The first 5 rows are patterns. Each new row is the sum of 2 different patterns, raised or lowered, with some noise. Before adding, each is slid sideways (what falls off one end comes back at the other) and multiplied by a number that may be negative. Names go in the order of the patterns.
(in the rows, 128 means zero)
Some rows, each with the names of its patterns after it:
[132 115 111 110  86 114  88 169  86 128 107 104 144 147 143 120 130 133
 151 140 144 126 113 143 137 148 119  96] -> K_739
[138 143 183 154 119 107 111 111 124 158 138 127 137 118 140 121 120 151
 124 159 114 170  91  83 178 119 121 108] -> K_11
[160  94 165 142 151 112 137 171 142 124 126 123 159 137 120 130  95 132
  93 151 130 121  98 123 113  98  89 120] -> K_64
[141 102 117 156 104 146 143 132 123 111 155  91 130 116 160 124 133 175
 103 144 139 118 173 119 144 130 177 118] -> K_996
[100 141 146 145 133 149 108 126 103 130  94 113 138 126 101 147  81 109
 142 144 131 114 106  90 141 148 160 135] -> K_155

New rows, each followed by the names of its patterns:
[154 124 118 179 121 189 162 112 150 105 127 129 199 135 145 113 115 163
 108 143 162 132 156 106 190  71  97 160] -> K_11 K_996
[123 151 113 114 114 123 155 111 123 145 134 174 124 178  67 124 149 133
 138  93 115 116 160 139 110  94 104  97] -> K_739 K_11
[126 133  93 123 137 101 137  74 149  55 116 130 111  97  81 146 156 190
 140 113 113 130 119 133 153 119 137 140] -> K_739 K_11
[139 101 143 138 140 142 135 105 126 139 185 130 134 120 141 142 166 142
 136 130 133 166 160 139 149 108 153  85] -> K_996 K_155
[159 113 154 139 165 177 109  75 141  92 109  95 111 100  70 104 133 108
 115  72 119 153 112 162 129 168 130 129] -> K_739 K_64
[137 156 114 151  97 134 114 182 141 167 174 149 166 140 137 201 122 191
 160 171 119 154 130 149 193 111 144 131] -> K_996 K_155
[113 172 110 138 156 107 119 122 161  98 124 108 138 136 147 193 115 132
 150 134 191 125 164 121 181 109 147  88] -> K_996 K_155
[199  77 169 142 176 160 132 141 158 148 104 160  76 109 101 151 139  74
 116 119 142 167 102 132 156 146 201 142] -> K_739 K_64
[108 127  85 130 142 160 129 108 152 159 140 106 154  84 109  90 138  93
  80 118 121 107 136  73 103 138 129 148] -> K_64 K_155
[105 142  99 116 109 160 122 117 150 118 150 124 147 124 103 161 138 133
 152 108 129 135 140 114 133 107 156 136] -> K_739 K_996
[130 107 140 119 105 125  99 124 107 142 116 127 113  84 158  94 114  99
  93 138 150 128 113  74 104  96 110 117] -> K_11 K_996
[152 195 132 134 196 158 169 151 182 144 210 166 157 153 137 131 141 174
 161 151 153 142 153 155 155 162 150 164] -> K_739 K_11
[103 112  88 156 142 190 128  89 116 109 150 117 115 126 103 143 153 141
 131 133 157 107 142 119 151 124 141 161] -> K_996 K_155
[161  94 140 173 138 117 113 127 138 131 107 147  93 132 114 132 135 126
  91 139 100 107  90 147 148  99 152 131] -> K_64 K_996
[151 109 135 116 127 132  92 108  80 129 131 138  87 118  90 112 125 119
 166 110 179 184 161 148 100 212 144 148] -> K_739 K_64
[ 88 148 121 164 129 141  96 103 163 148 146 155 151 119 120 157 137 154
 116 151 142  89 158 104 142 112 151 186] -> K_11 K_996
[143 153 141 145 126 122 137 103 147  78 163 157 125 119 145 141 115 141
 109 127 143 162 157 167 153 123 131 138] -> K_739 K_11
[159 118 151 135 141 180 151 159 149 126 144 176 162 162 163 166 130 140
 185 148 149 118 169 155 130 148 167 145] -> K_64 K_155
[ 82  89  98 138 111 151 133 156 108 102 153 106 128 118 146 153  90 165
 100 155  70 170 167  46 162 120 137 128] -> K_11 K_996
[125 149 128 106 102 118 110 139 138 114 127  92 141 143 128 117 170 175
 145 149 172  99 159 121 122 140 119 121] -> K_739 K_11
[ 94 120  99  90  75 115 158  90 146 132 148 131 124 172  94 140 112 125
 150 114  95 105 102 121  84 117 110 101] -> K_739 K_64
[204 182 121 182 107 142 150 162 142 116 145 154 172 164 146 152 183 162
 184 160 205 128 189 174 178 151 171 190] -> K_64 K_155
[139 123 132 131 112 145 138 115 154 122 144 111 176 135 148 121 163 131
  63 176  85 110 113 105 128  81 117  95] -> K_64 K_996
[165 143 198 150 176 207 153 243 130 175 179 241 159 193 174 195 201 116
 217 139 158 141 170 183  96 155 156 199] -> K_64 K_996
[128 156 150 138 170 145 181 155 118 165  96 144  94 150 123 128 130 149
 173 122 127 144 137 170 163 153 171 155] -> K_64 K_996
[210 100 141 145 161 126 158 106 152 154 198 175 156 156 146 128 193 159
 147 124 155 171 149 189 110 143  86 172] -> K_11 K_155
[106 104 164 156 157 147 107 145 138 144 159 144 146 119 153 105  76 165
 136 132  98 159 112 165 164 138 118 110] -> K_11 K_155
[113 138 147 136 154 122 164 134 126 147 149 170 142 138 147 133 148 132
 154 135 147 131 155 129 109 122 129 147] -> K_739 K_64
[106 169 102 108 126  99 127 115 104  79 123 125 163 126  96 134 121 148
 131 143 164 125 197 145 174  73 172 129] -> K_739 K_996
[138 100 113  93 104 146 103 127  94 140  76  97 149 118 113 118 130 121
 154 147  98 126 113  93 104 135 133 125] -> K_11 K_155
[198 200 194 167 204 140 186 129 195 199 166 161 182 165 145 127 186 181
 148 205 209 193 165 214 207 196 179 171] -> K_64 K_996
[145 127 128  96 130 139 130  91 120  85  87 102 121 107 115  59 120  93
  81  55 114 126 101 148 108 146  92 111] -> K_64 K_996
[134 112 134 123 131 127 114 151 115  94 120 100 121  96 175  80 125  99
 109 126 138 147 121 113 141 125 129 152] -> K_739 K_155
[134 125 132 135 141 117 180 161 157 132 134 166 128 136 109 123 176 142
 112 154  71 125 116 168 139 117  99 104] -> K_64 K_155
[179 196 192 212 177 178 151 146 217 132 145 145 172 150 158 162 188 170
 197 161 153 173 187 177 200 208 148 156] -> K_64 K_155
[168  93 153  87 204 160  95 115 124 169  94 127  95 108 130 133 169 111
 136  88 150 131 124 179  90 148 142  95] -> K_11 K_996
[112 160  88 114 124 140 143 128 163  96 146  82 154 100  78  74 104 107
  75  88  84  97  91  87 111  97  96 109] -> K_739 K_64
[ 90 156 117  91 103 107  83 129 167  67  98  89 107 153 166 116  84  88
 113 163 106 112  99 101 108 141 132 132] -> K_739 K_155
[127 124 116 160 112 133 135 135 147 131 182 117 132 125 108 170 117 140
 113 165 106 140 110 110 148  96 149 156] -> K_739 K_996
[ 96 152 119 118  90 131 156  79 169 132 139 129 116 163 136 128 104 135
 144 153 132 116 123 123  98 140 132 137] -> K_64 K_996
[152 137 182  81 142  91 120 121  81 108  95 110 112 100  95  94  86 125
 117 112  88 119  90 102 143 113 128 113] -> K_739 K_11
[155 159 169 155 210 212 174 148 145 163 169 188 176 156 146 166 177 168
 143 146 177 146 200 158 210 134 157 206] -> K_11 K_155
[142 153 168 128 135 176 137 186 119 157 142 178 118 153 149 116 201 136
 178 147 157 173 143 176 117 148 160 182] -> K_64 K_996
[162 120  86 139 160 156 144 112 138 168 151 183 138 161 134 149 162 161
 124 162 163 170 137  85 164  78 160  89] -> K_739 K_64
[ 76 106  69  79  74  88  55  97  86 115  97 115  97  69  97 135  68 138
 116  88 101  94 129  83 145  80  86  79] -> K_739 K_155
[107 140 114 125 143 140 166  95 133 149 134 127 100 181 131 192 149 161
  98 126  84 112 185 114 148 148 121 135] -> K_11 K_996
[139 129 149 119 145 117 142 116 147 114  79 105 113 139  83 119 132 112
 159 103 165 117 104 145 144 171 132 130] -> K_739 K_64
[117 133 130 165 155 152 118 131 111 121 147 189 140  91 157  83 120  99
 129 143  88 139 113 167  94  57 162 122] -> K_11 K_64
[185 111 163 183 131 170 138 141 185 126 159 144 127 118 138 159 178 158
 111 172 126 121 126 157 194 106 209 163] -> K_64 K_996
[137 135 168 145 132 135 114 149 124 128 102  91  98  97 144  85 145 112
  87 165 111 132 136 145 145 145 128 118] -> K_739 K_155
[165 159 132 157 165 152 107 138 100 113 134 120 144 124 187  91 144 124
 116 158 157 166 142 136 154 151 159 130] -> K_739 K_11
[162 149 141 154 130 184 161 129 106 139 137 186 160 129 116 107 146 182
 146 127 136 143 140 169 161 164 138 190] -> K_739 K_155
[133  97 138  79 119 153  70 110 108 106  99  78 100  72 123 114 112 140
 129 100 103 119 116 133 114 132 120  86] -> K_739 K_11
[206 169 141 168 187 184 163 198 187 190 137 184 152 150 170 191 195 146
 145 192 176 172 128 151 148 207 200 167] -> K_11 K_996
[148 175 177 113 126 146 172 164 183 154 153 130 114 185 108 119 112 148
 123 129 135 160 142 172 139 126 143 166] -> K_64 K_155
[157 114 119 107 157 164 118 140 120 146 142 159 170  89 142 124 138 121
  87 103 130 110 153 136 130 104 121 162] -> K_739 K_64
[128  94 139 115 129 169 129 136 137 133 123 142 128 170 141 161 142 169
  97  95 187 143 116 141 146 154 171 162] -> K_11 K_996
[106 167 158 138  85 136 156 124 107  92 111 115 171  78 125  84 108 111
 164 141 112  99 127 138 113 108 117 144] -> K_739 K_64
[ 86 114 110  89 129 108 126 108  60 116  69 106  57 114 141  30 145  84
 126  82  77  67  89 127 122 126 128 131] -> K_739 K_11
[127 121  95 136 166 126 136 147 139 152 130 162 102 114 136 160 143 126
 131 117 130 123 111 127 114 107 168 124] -> K_739 K_996
[151 157 146 135 140  84 186 164 186 131 122 157 133 187 144 161 132 113
 130 139 114 100 163 134 138 175  80 139] -> K_996 K_155
[132 126 126 118 125 119 109  99 113  82 131  91 184  96 154 118  97 148
 166 134 153 143 126 141 136 151 140 141] -> K_739 K_155
[ 84 170 133  89  97  89 132 118 129 115  91 110  87 173  61  49 134  94
  82 104 113 138 152 160 110  76  93 114] -> K_11 K_155
[ 83 133  70 161 147  70 106 115 130 114 117  61  80  92 116 133 113  97
  74  99  93 115 115 112 110 133 100 107] -> K_11 K_155
[109 156 109 169 136 120 118 136 135 103  85 133 162  95 166 128 152 100
 168 156 148 121 122 145 180 150 122 138] -> K_739 K_64
[137 136 108 149 144 138  95 134 101  94 118 133 124 125  71 132 104 106
  66 130 138 120 161 112 157 100 123 149] -> K_64 K_996
[121 103 106 161 156 146 128 126 144 149 140 161 128 136 141 159 131  97
 127 132 117 113 121 106 149 112 167  78] -> K_739 K_11
[153 107 139  63  85 205  93 159 123 163 127 184 196 139 113 115 112 154
 165 130 133 105 126 107 149 127 140 103] -> K_11 K_64
[183 138 122 121 133 165 174 166 154 168 163 166 164 113 196 144 185 148
 176 102  97 195 135 138 114 151 151 200] -> K_739 K_11
[131 142 145 102 119 108 114 105 126 113 115  89 118  77 104 117 105 103
 120  85  85 146 102  81 127  82  78 105] -> K_11 K_155
[ 65  78  91  57  88  77  99  78 104  79  77  73 103  73 106  96  61  77
  95  89 105 117  73  90  62  97  81  96] -> K_739 K_155
[106 131 112 100 151 140 159 105 113  68 127 161 135 146 109 137 140 125
 145 114 101 114 120 115  96 144 112 132] -> K_996 K_155
[102 136 127 114 122 100 152 130 149  92 113  97  83 154 106 106 119  90
 116 126 121 103 130 131 147 126 100 156] -> K_996 K_155
[ 96 107 107 100 153 107 128 109 141 143 143 159  73 168 107 128 135 108
 115  93 155 118 123  83 111 104  93 139] -> K_739 K_996
[137 108 157 155 112 113 116 147 169 154 139 138 130 158 157 153  88 155
 129 136 159 122 136 118 156 137 119 115] -> K_739 K_155
[ 99  97 150 160 114 128 107 137 105 135 149 145 153 143 178  87  90 192
 111 160 127 123 129 178 163 138 138 108] -> K_11 K_155
[127 134 131 123 131 127  87 155 104  99  89 116 116  98 122 108 101  97
  90 122 105  98 118 108 124 115 107 130] -> K_64 K_155
[103  88 114 146 108 160 130 136  75 118 116  71 152 101 116 137  68 130
  89 131  52 145 131 122 139  97 156  97] -> K_11 K_996
